There are 5 ways to turn a row about zero (a turn may also mirror it). The second row of each pair is the first, turned, with some noise. The first 45 pairs use one turn. New pairs use 3 turns, one after the other, and a turn may come again.
(in the rows, 128 means zero)
Known pairs, each followed by its turns in order:
[ 87 132 123 144 125 102 180 102]
[ 93  74 107 116 108 110 150 139]
dizik

[127  90 123 117 102 155 164 131]
[135 146  88 110 130 143  91 145]
Lil

[ 91  93  96 175  87 148 104  90]
[186 164  92 176 143 122 123  87]
Dor

[102 168 179 130  89 110 114 155]
[116 139 121  97 114  92 195 154]
Lil

[162  99 169 144  82  81 147  82]
[ 91 114  62 111 117 165  73 130]
dizik

[ 81 123 155  85 149 161 100 132]
[120 110 118 137 129 150  61 165]
dulev

[ 90  80  88 153 166 173 119  77]
[118  77 201 135 187 124 105 137]
dulev

[156  79 141  94  92 135 173  94]
[179 123 165 148 108 191 114 151]
Dor

[118 108  81 179 174 149 153 178]
[131  81 208 145 118 155 160 114]
dizik

[135 152 122 136 119 139 108 119]
[129 130 112 125 128 125 160 116]
Dor

[150  76  80 123 150 123 116  95]
[142 133 156 148 152 138  62 109]
Lil

[114 114 145 109 180  81  88 169]
[ 66 134 107 130 128  92  94 182]
Dor

[127 138 149 140 124  93 154 173]
[146 173 125 141  89 132 147 139]
dulev

[144 173 132 160 101 125 165 113]
[123 129 143 104 151 167 155  79]
Dor

[ 97 174 137 159 178 145 157 116]
[124 176 173 152 148 121  87 102]
Bomak

[100  92 152 113  89 145 102 159]
[146 196 110 116 119 109 134 151]
Lil

[132 128  98  96 113  79 106 170]
[114 171 148 143 112 143 137 189]
dizik

[103  77  77  78 113 170 135 129]
[175  60 157  89 122 115 115 158]
Bomak

[ 78 179  89 124 174 159 110  87]
[126  61 134 110 158  99 124 199]
dulev

[139  84 162 121 119 171 126 176]
[131 125 175 142 160 124  67 121]
dizik

[146 156  94  99 169 164 146 107]
[151  82 131 171 118 177 118 135]
Lil

[156  98 130 147  80  76  99 178]
[131 142 137 136 116 189  82 193]
dizik

[162  89 112 141  78 139 135 130]
[171 147 112 120  95 169 111 116]
Dor

[142  85 136 125 125 132  82 178]
[ 97 103 100 115 128 154 131 191]
Bomak

[123 103 109  93 120 164 129 132]
[120 141 138 177 136 103 119 117]
dizik

[118 147 140 162 148 119 168 174]
[161 165 146 135 105 148 158 165]
dulev

[136  86 116 162 150  89 136 122]
[110 108 141 121  76 166 119 120]
dizik

[136 174 103  76 127 154 160 157]
[175 149 152  81  97 163 112 115]
Bomak

[159 152 132  93  94 119 175  84]
[124  77 128  95 153 151 114 183]
Lil

[152 180 101 135 126 148  96 121]
[129 136 108 101 123 111 190 116]
Dor

[156  83 140  90 159 103 115 114]
[124 113  95  89 182 122 146 136]
Bomak

[127 108 160 109 153 126 128  83]
[117 127 160 178 126 138 139 154]
Dor

[138 142 152 173 165 118  99 151]
[192 156 133 104 135 118 119 141]
dulev

[107  95 130 139 119  84 151 117]
[106 152 166 147 102 100 127 115]
dulev

[120 135 159  92 101 116 179 147]
[ 76 120 124 119 165 105 114 158]
dizik

[110  77 157 146 151 108  99 140]
[121 186 142 117 145 124 133  85]
Lil

[138 145  84 169 175 112  82  95]
[ 54 121 125 112 130  95  89  89]
Bomak

[150 165 122  87 157 108  80  98]
[ 92 153 126  58 130 108 148 104]
Bomak

[ 92 132  92 174 162 169  95 125]
[164 102 154 139 192 112 122 166]
dulev

[ 76 151 157 106  77 136 146 167]
[154 143  78 101 115  99 176 165]
Lil

[178 169 173 176 152 102 119 152]
[193 177 111  74 113 125 147 128]
dulev

[179  93 154  85 106 128 127 151]
[144 110  91 101 142 174 172 151]
Bomak

[ 77 109 163 139 156  77 100 136]
[141 163 148 109 163 105 174  77]
Lil

[148 169 130 103 177 168 108 151]
[103 158 164  78 132 168 111 129]
Bomak

[155 152 170  79  93 128 144 131]
[124  75 133 115 121 183 149 151]
Dor

New pairs. What belongs after each?
[113 178 171 132 127 147  83 115]
[162 100 158 161 119 114  79 147]
Lil dizik dulev

[153 177 169 170 166 131 118 178]
[ 93 107 116 209 144 136 143  88]
dulev dulev dizik

[119  97 144 139  81 114  78 115]
[106 150 112 112 135 154  95 185]
dulev dulev Dor

[ 83 173 108  99 117 150 101  92]
[162 122 186 153 139 100 155 159]
Dor dizik Bomak

[125 171  88 103  79  87 156 133]
[111 123 133 151 172 177  99  73]
Dor dulev dulev

[162 111 103  88 151 166 173 178]
[148 122 117 200 176 171 134 111]
Dor Dor dulev

[112  86  98 152 162 161 114  93]
[104 158 191 121 117 112 159 147]
Bomak dulev Lil

[171  86 122  98 166  92 151  75]
[ 94 104 111 142 172  83  68 102]
dizik dizik Lil

[147 109 119 104 118 163 119 143]
[147  91 139 107 112 132 108 114]
Dor dulev Lil

[174 159 143 168 146 155 111 104]
[ 81 131 141  91 144 136 174 103]
Bomak Bomak Lil

[107 144 153 122  85 107 133 157]
[162 118 139 135 139 166 115 164]
Bomak Dor Lil

[ 90  80  84  89  85 116 145  76]
[ 94 171  56 172 129 112  83 134]
dulev Bomak Bomak

[168  91 131 160 150 108 133 100]
[143  89  93 103 169 116 125 147]
Dor Bomak dizik

[106 106 132 162 126 161  88 115]
[136  74 140 140 107 159 146 134]
Dor Dor Lil

[ 81 135 124 178 164 131 171 153]
[117 107  91 130 101 104 155  62]
Dor Dor Lil

[174 142  84 100  79 170  88 147]
[174  75 171 178 136 102 119  97]
Dor dulev Bomak

[ 79  81 168 144 167 179 123 102]
[160 187 114 113 197 155 106 142]
Bomak dulev dizik

[160 156 146 113  78 131 106 180]
[166 147  75  73 120 128 111 135]
Bomak Lil Dor

[160 165 107 129 104  88  87 155]
[164  77 140 122 182 144 131 114]
Lil Lil Lil

[157 174  79 168  93 105  99  77]
[119 125 145 176 108 162 217 142]
Dor Bomak Dor

[103 128 167 153 176  95  81  97]
[102 115  88 117 137 137 193  81]
dulev Lil Lil

[128  87 142 170 128 122 179 101]
[134 102 151 173 175 107 116 160]
dulev Dor Bomak

[175 179 123 105 127 143 177 129]
[142 114 115  63 185 142 126 132]
dizik dizik Lil

[128 154  81 155 175 125 141 135]
[174 141 115 175 118 145 105 151]
dizik Lil Lil

[113  79 129 151  90  96 163 134]
[130 163 145 123  93  97 134 182]
Dor dulev Dor

[108 102 104 142 115 135  85 172]
[ 88 152 156 118 151 102 146  88]
Dor Lil Lil

[149 134 177 138 160 130  97 127]
[157 134 145 142 141 124  71 137]
dulev dulev Lil

[166 153 172 143 115 111  75  76]
[156 143  89  98 196 102  98 103]
Bomak dizik Lil

[149 146 173 137 128 136  84 124]
[132 118 138 146  94 114  98  86]
Lil Dor dizik

[115  89  86  94 143  97 121  85]
[ 82 129  93 163 169 133 167 135]
dulev dulev Dor

[162 152 129 155 150 131 121 114]
[105 101  93 119 125 109 137 144]
Lil dizik Bomak

[167 176 153 115 102 103 171 159]
[154 125 175 151 153 160  70 136]
dizik dulev dizik

[117 152 171  81  84 126 101 168]
[101 151 138  91 202 104 128 137]
dizik dizik dizik

[152  98  97  79 164  90 175 117]
[101  96 144  86  64 166 124 108]
Dor dulev Bomak

[106 130  99  94 108 173 148 180]
[ 99 132  81 125  76 169 112 109]
Lil dizik Lil

[145  87 115 109 143  87 170 117]
[178 132 120 138 160 132  80 128]
Dor Dor Dor

[127 121  76 176  88 118 116 162]
[110 122 172 137 155  78 164 160]
Bomak Lil Lil

[ 88  85  88 161  83 180 125 110]
[ 83 171 102 120 143  90 195 109]
Lil Lil Lil

[139 117 130 133 104 145 172 121]
[164 153 143 121 103 122 139 141]
Bomak Lil Lil

[137  93 153 164 152 148 164  91]
[133 102 174 175 137 104 114  96]
Dor Dor Bomak

[ 95 104 108  95 165 127 131 132]
[110 127  84 117 112 101 131 162]
dulev Lil dulev

[113 147 106 159 103 107 159 100]
[132 129 109 163 177 128 102 123]
Lil Bomak Lil

[128 116 147 153 132 172  94 136]
[101 122 113  71 121 135 139 134]
dulev dizik dulev

[145  93  77  82 161 140  78  89]
[152  53  80  83 100 148 127 111]
Lil dulev dulev

[158 178 170  85 105  91 106  82]
[134 201  62 149 139 104 109 156]
dizik Bomak dizik

[163 133  80 145 107 111 160 170]
[132 163 105 187 140 170 130 144]
dizik Dor Dor

[162 118 158 154 102 124 125 163]
[164  93 123 123 155 142 110  95]
dizik dulev dulev

[178 126 148 126 176 106 134  82]
[ 79 114 157 105 138 173 115  90]
dizik Dor dizik

[174 136 153 170 137 132 158 144]
[160 150 157 145 115 103  88 102]
dizik dulev dizik

[165 129  80 127 180 119  82  98]
[ 53 130  95 102 120 139 109 163]
Lil Lil dulev

[147 142 133 158 117 139 178 128]
[142 130 153 113 130 173 150 147]
Dor Lil Bomak

[141 132  89 144 158  82 142 175]
[159 124  97 120 149 131  67 165]
Dor Dor Bomak

[162 122 137 165 101 174 127 140]
[120  73 160 157 142 146 137 133]
dulev Lil Bomak

[134  89 141 170 137 117 166 154]
[148 155 139 147 169 105 143  89]
dizik Dor dulev

[151  92 157 174 105 101  84 178]
[123 128 113 150 164 107 107  40]
Dor dulev Lil

